The rows are grouped in 4 different ways at once. Each group adds its own fixed numbers to the row, and there is some noise. The rows also spread widely along 13 directions, which tell nothing about the answers.
In the rows, 128 means zero.
Known rows, each followed by its group in each grouping:
[115 150 145 172 101 160 147  98 126 152 134 172 141 113 114 103 121  83
 122 153 138  99 111 109 136 181  95 113 103  94 109 100 142 101 169  86
 124] => (2) z820 vamun z95
[117 142 124  99 140 120 145 117 185 139 138 134 141 127 152 132 122 139
 168 115 135 151 122 124 111 111 159  83 175 181 195 137 118 116 119 148
 165] => (1) z797 zavek z255
[ 75 166 147 129 135 137 172  79 153 111 164 133 119 133  68 147  86 146
 145 111 124 120 129 101 131 120 106  90 121 178 167  93 142  92 166  71
 208] => (0) z797 duf z95
[141  76 145  52 127 128 127 149 113 132  90  74 102  96 175 155 152 112
  81 114 135 143 113 168 111 155 145 148 114 105 149 127  88 152 121 198
  78] => (2) z464 zavek z255
[159 105  71  52 187 134 145 157  78  72 132  58 151  43 136 131 144 123
  81 120 108 201 135 138  83 144 106 143 177 133 163 129 152 146 106 183
 122] => (1) z998 Vezop z206
[ 73 201 151 136  61 155 141 103 165 147 146  84 146  93 116 160 158  85
  45  80 107 124 153 142 115 157 158 149 187 155 190 113 102 120 141 112
 105] => (0) z236 vamun z537
[ 82 170  36 121 130 109 200  74 161 141 155 159  69 103 122 130  70 204
 123 100 136 144 122  88 147 149 156 101  84 120 197  94 136 142 152 109
 166] => (0) z236 faviz z537
[123 147 138 127 119 122 100 138 100 140 131 119 168 145 129 100 141 128
 133  98 126 107 128 114 143 141 126 152 129 117 122 132 101  92 110 122
 141] => (1) z998 Tun z206
[102 141 130 155 143  91 132 122 146 143 132  93 110 120 116 166 115 169
 122  47 145 127 178 146 159  98 120 141 140 133 117 116 114 143  92 113
 124] => (1) z820 faviz z95
[124 202  83 169 138 138 154 149 186 152 142 140 184 126 127 129 152 160
 146 103 138 151 166 109 151  83  84 125 170 133 127 116 168 125 150 100
 136] => (2) z464 duf z255
[114 142 134 194 128 143 139 113 166 157 116 133 143 149 156 145 147 119
 153 106 154 127 148 134 135 131 128 108 179 146 135 140 150 160 116 112
 103] => (0) z797 Vezop z255
[ 90 130 129 172 145 148 156 104 172 136 114 132 140 201 139 160 138 177
 218 104 177 125 160  91 164 104 111  85 150 147 144 117 142 139 124  88
 143] => (2) z797 Tun z206
[162 127 144  62 138 137 116 151 144  88 141 123 153  86 115  79 160  48
 116 151  79 147  92 145  82 171 178 128 147 137 166 125  83  75 140 160
 125] => (2) z464 vamun z255
[162 113 181 190 139 143  76 178 155  86 112  99 198 225 109 149 203  75
 126 120 125 106 125 141 134  76 123 150 171 166  89 170 163 135 119 100
 103] => (0) z998 faviz z206
[146  86 106  91 165 112 101 188 110  81 101 121 152 205 134 130 137 161
 185  91 137 151  94  96 130 107 146 140 122 142 157 137 114 132  73 158
 174] => (1) z797 faviz z537
[107 148 110 109 131 118 146 125 101 130 146 105 120  56 115 131 106 129
  98  89 117 154 132 135 103 161 126 124 158 138 156 102 115 131  99 138
 135] => (2) z236 vamun z95
[120 115 123  87 160 111 123 134  46 165 132 133 182 114 165  90 110 186
 166 118 163 122 131 108 151 115  71 124 111  93  99 133 107  83 112 153
 166] => (2) z820 Tun z206
[118 120 124 178 133 112 131  91 132 163 137 139 138 135 166 119 135 130
 107 143 142 111 114 151 131 133 151 112 138 120 108 187 158 154 142 116
  99] => (2) z464 faviz z206
[ 88 174 122 133 143 133 143  68 138 133 148  85 132  96 113 116 137 154
 114  93 143 112 195 128 175 149 120 141 130  86 134  96 113  99 140  96
 113] => (1) z998 zavek z255
[141 127 118 133 146 162 136 105 167 108 133 168 149 144 147  77 144  90
 182 164 132 136 115  95 129 190 166  91 140 110 160 131 120 111 150 116
 128] => (1) z464 duf z95
[141  85 167 114 186 102 130 146 129 164 116 118 173 171 182 135 152 195
 187 120 194 118 177 154 174  61  64 108 134 107  81 145 120 107 123 157
 118] => (1) z464 vamun z255
[127 177 121 199  95 114 126 143 122 170 132 127 136 122 113 133 134 119
  78  90 123  95 130 145 141 121  93 162 119 109  88 121 147 132 132 100
 108] => (0) z998 Tun z255
[139 136 103 151 127 133 111 128 153 106 112 108 123 147 135 125 159 100
  91 107 114 123 117 135 129 145 185 147 132 120 151 140 133 157 121 124
  97] => (0) z998 zavek z255
[151 139  48 116 143 158 132 165 119  63 119 101 143 104 123 114 162 103
 102 121 104 177 107  98 107 166 153 154 151 106 167 119 161 157 123 143
 104] => (2) z236 Tun z206
[130  90 164 117 126 150 129 160 160 117  91 110 126 179 149 167 160 101
 152 100 157 135 114 127 127 136 139 113 154 153 160 117 105 151 100 149
 106] => (0) z236 faviz z255
[127 123 140 165 152 150 119 105 175  88 123 146 111 161 106  91 147  83
 204 112 130 121 139 106 153 198 203 103 142 112 154  97  81 120  99 101
  95] => (0) z236 faviz z255
[ 90 164 157  84 140 168 137 100 205  94 146  49 188 135 132 156 210 125
 126 106 130 149 206 131 157 107 152 133 197 154 184 130 105  96 158 115
 101] => (2) z464 faviz z206
[108 114 122 192 150 153 133 108 166 106 117 159 141 219 119 127 135 140
 218 127 167 123 131  76 164 142 143  88 136 134 143 122 152 141 120  76
 138] => (1) z236 faviz z537
[ 97  87 156  47 130 104 106 109  60 123 113 104 110 151 138 109 118 161
 119  90 133  99 102 122 154 169 167 162  55  95 141 121  40  93 110 156
 144] => (0) z464 faviz z206
[128 168  97 135 101 141 144 116 160 165 128 114 149  92 177 124 159  99
  65 127 130 146 127 137 121 162 138 143 168 115 165 148 145 148 147 145
  87] => (1) z998 faviz z255
[ 81 148 129  90 124 146 149  76 178 152 129 121 152 153 179 116 149 156
 132 111 154 128 143 110 153 131 176 108 149 134 202 141  99 107 145 128
 142] => (1) z820 vamun z255
[161 162 111 182 114 127 137 147 206 110 130 133  90 120  76 151 154  92
  93 126 111 114 141 152 145 121 114 160  72  84  89  88 154 139 190  95
  73] => (2) z464 zavek z95
[117 170 194 146 121 102  86 129 119 150 156 108 192 151 100 115 146 121
 119  82 115  84 160 145 147  85 105 157 145 157  96 138  96  66 119  95
 155] => (0) z998 Vezop z95
[138 162 114 129  82 130 137 127 180 200 123 133 163 122 213 151 165 123
  46 155 149 130 115 155 122  95 103 139 142 120 151 173 180 152 192 164
  95] => (1) z797 zavek z95

New rows. What belongs after each?
[125 128 144 128 127 140 101 137 138 115 120  97 174 169 148 129 184 115
 109 122 131 117 137 127 149 123 134 162 130 111 125 152 126 125 146 124
 102] => (2) z464 faviz z95
[155  88 105 119 144 159 145 141 142 105 100 123 123 142 163 145 155 111
 117 160 156 146 107 117 129 146 109 120 109  97 141 122 169 165 162 145
  90] => (2) z236 zavek z95
[133 129 145 183 155 135 112 126 131 106 143 143 165 168 103 115 138 104
 133 148 127 105 103 126 128 100 120 107 140 149 107 152 182 120 146  88
 147] => (0) z236 zavek z255
[148 157 132 153 178  99 118 111 200 131 173 120 188 137 153  99 168 129
 150 136 127 133 183 153 150  69 143 108 190 154 129 179 147  97 142 118
 121] => (1) z998 faviz z95
[169  93 128 144 137 132 127 188 159 113  82 148 118 189 133 144 149 103
 155 110 138 133  92 125 116 129 136 118 119 144 138 114 122 154 104 144
 114] => (0) z998 vamun z255
[152 149  56 205 146 115 139 117 162 119 147 147 113  95 132 109 129 105
  82 128 102 144 120 152 108 130 176 127 145 119 127 165 189 179 142 109
  96] => (0) z820 Vezop z537
[112 139 158 148  71 167 130 134 140 137 119 142 137 140 117 135 141  64
 122 128 122 111  82 110 107 176 135 120 137 149 151 113 121 119 144 105
 127] => (2) z236 Tun z206
[117 131 124 147  96 109 128 163  99 170  92 125 108 117 132 154 102 126
 122  42 137 132 105 132 104 170 133 139 150 147 145  98  84 161  41 148
 129] => (1) z998 vamun z255
[139 100  90  62 186  99 164 133 147 122 129 156 118 142 162 107 105 189
 179 140 146 155 101 113 126  96 137  86 102 140 172 132 126 113 137 164
 177] => (2) z797 vamun z255
[122 111 130 105 151 125 105 112  94 110 133 126 161 139 141  84 135 124
 118 132 121 120 100 123 126 137 169 131 123 123 138 163 116 103 125 129
 148] => (2) z820 vamun z206
[149 118 137  89 162 166 113 147 166  50 121  78 157 142 109 125 191  89
 134 132 124 151 147 119 137 136 144 140 153 113 161 107 130 111 143 136
 101] => (1) z236 zavek z255
[143 117 129 175 151 112 128 152 163  87 120  99  97 142  74 162 140 109
 102  93 113 127 126 158 131  94 131 148 116 132  99 125 164 156 133 102
 104] => (2) z820 faviz z255
[127 118 141 144 143 129 126 135  74 104 128  79 135 114 113 150 139 114
  63 129 127 114 127 153 123 121  74 164 118 101  93 140 174 141 152 123
 110] => (0) z797 Tun z95
[ 90 183 137 165 137 144 120 107 106 129 156 121 205 149 107 114 136 144
 136 116 143 112 159  95 158 113  72 140 154 126 118 127 158  93 140  80
 163] => (0) z797 faviz z95
[108  84 103 212 175 121 145 106 163  83 110 111  70 188 114 164 120 148
 174  83 150 132 129 128 141 131 187  95 152 144 144 143 167 201  81  88
 106] => (1) z236 Tun z255
[109 132 146 164 123 137 110 120 115 143 135  84 194 136 178 143 173 105
  55 130 139 129 129 164 109 107 138 137 214 153 140 207 179 156 127 130
  96] => (1) z236 vamun z537
[119 188  80 131 156 117 130 121 124 120 171 111 188  93 115  88 143 152
  93 120 105 142 144 122 139 104 122 151 149 117 134 151 159 104 151 108
 147] => (2) z464 faviz z255
[ 99 180 144 113  82 177 158 140 190 128 121 115 166 166 116 168 168 107
 121 117 133 131 120  97 127 116  93 127 148 165 189  97 140 105 178 113
 153] => (0) z797 Tun z255
[136 129 124 167 151 141 116 109 121 104 147 137 167 131 117  98 138  88
  95 164 115 119  85 130 111 122 134 117 143 138 118 172 199 126 160  96
 146] => (1) z820 zavek z255
[172 140  62 163 127  93 160 167 164 167 127 180  98  89 147 124 107 120
 112 129 120 151  86 149  99 133 122 117 114 122 119 130 159 166 134 152
 110] => (2) z464 faviz z255
[141 115 172  70 137 131 101 149  92 111 142 124 175 120 125  97 130  91
 123 138 116 127  94 126 107 144 120 128 136 142 145 134 106  71 131 150
 171] => (1) z236 duf z95
[184 118  88 145 146 108  93 195  99  87 121 160 142 183  95 107 133 133
  99 148 115 111  64 107 139  82  90 173  35  88  73 132 197 124 168 115
 155] => (2) z236 zavek z95
[106 113 114 110 150  97 152 103 120 146 123 123  97 152 142 134 113 195
 115 113 155 109 122 130 172 111 117 142  54  89 115 128 130 130 158 124
 130] => (2) z464 faviz z255
[146 132  80 166 147 120 142 141  87 144 123 142 124  69 135 115 104 123
 113 123 132 142 111 137 109 167 104 120 130  97 103 114 154 164 110 139
 109] => (0) z464 zavek z255
[119 106 144 109 188  80 119 101 121 134 157  93 144  86 153 115 117 163
 155  95 133 134 172 173 126  90 163  92 181 149 131 165  96 114  81 149
 135] => (2) z820 zavek z537
[115 150  86 151 110 113 154 125 165 142 134 138  88  94 143 153 101 120
  96  76 115 157 105 138  93 151 187 105 172 174 194 136 133 179  95 138
 130] => (0) z236 duf z95
[117 136 169  70 113 202 131 140 108 132 111  94 216 110 158 131 176  87
 156 142 157 154 154  95 119 178  54 129 187 119 165  89 105  84 140 155
 127] => (1) z797 Vezop z537
[122 130 140 172 143 131 155 118 143 163 130 143 133 125 131 138 122 142
 160 127 175 120 152 127 158 129  65 106 130 101  95 106 154 125 142 110
 108] => (1) z236 faviz z255
[126 120 141 155 141 108  91 136  50 126 130  72 154 103 138 120 141 108
  57 103 116 114 122 173 113 129 125 172 161 106  95 175 150 146  98 143
 100] => (0) z797 Tun z255
[ 85 114 225 101 102 147 101 114 101 149 108  83 152 152 132 158 146 118
 125  76 160  86 157 135 160 141 106 146 121 126 120 102  58  92 111 123
 128] => (0) z820 zavek z95
[126 128 165 199 110 116 112 119  99 156 119  87 114 110 116 154 143  99
  66  89 139  89 162 175 147 151  97 169 123  85  56 124 127 153 116 110
  50] => (0) z998 faviz z206
[108 136 173 155 121 120 140 115 107 209 128  92 157  91 175 156 136 145
 124  95 173 108 189 164 146 124  60 117 174 122  92 130 107 126 107 141
  88] => (0) z998 Tun z206
[141 181  99  92 133 118 111 150  58 124 163 113 206  95 117  68 139 124
  48 142  96 115  99 121 120 111  87 178 111 106 116 149 157  70 166 133
 169] => (0) z998 Tun z255
[ 94 165 167 110 136 140 108 101  99 138 149  81 216 141 146 104 170 133
  80 115 130 103 154 134 146 106 116 154 167 135 140 162 123  80 141 113
 144] => (0) z998 vamun z255
[138 114 119 173 155 114 132 123 103 100 135 131  88  99  84 127  91 102
 123 110 109 131 106 147  97 161 145 111 132 134 111 127 149 154 102 112
 130] => (0) z797 duf z206
[102  83 207 133 144  86  79 103  60 168 123 116 148 185 164 102 121 152
 146 106 156  58 123 159 160 109 134 139 104 108  83 180  82  93  97 138
 138] => (0) z797 Tun z255
[103 141 175  76 103 104 118  78 169 165 158 115 140 126 160 115 145 119
  71 130 117 100 118 160 136 104 179 131 120 145 159 178  93  75 179 139
 135] => (1) z820 faviz z206
[104 150 144 119 117 133 110 117  98 137 138 119 173 144 138 122 130 126
 106 120 130 112 110 117 124 125 118 135 139 146 148 143 134 110 131 123
 164] => (0) z797 zavek z95
[147 133 157  84 124 117 106 163 138 159 112 107 159 112 160 130 158 127
 115  89 141 123 148 155 142 106 117 150 135 112 120 116  78 103 112 175
 109] => (0) z820 zavek z255
[154 143 120 147 121 145 150 166 200 104 107 132  87 119  95 159 139  82
 139  95 115 153 126 135 110 152 135 122 140 134 153  79 124 153 127 132
 104] => (0) z797 duf z255
[142  67 169 123 188 121 119 151  98  66 120  76 116 145  78 159 139 131
 145 113 144 124 147 146 146 101  83 137 105 109  72 107 142 123 123 121
 109] => (2) z236 faviz z206
[103  90 164 101 164  57 126  96  95  99 150  84  45 104  58 145  75 158
 110  68 107 101 129 175 134 122 153 143  69 124 104 112  86 105 102 124
 149] => (1) z797 faviz z206
[131 121 155 145 125 121 145 126 201 152 139 177 155 188 146 141 129 119
 154 152 141 118  87 124 120  70 128  76 133 198 146 165 159 112 172 106
 174] => (2) z820 faviz z95
[142 141  84 200 153 154 124 129  97 108 115 136 147 129 105  94 142 117
 120 133 142 121 139 103 170 161  84 161  93  37  65 107 181 145 147  87
  86] => (2) z820 faviz z255
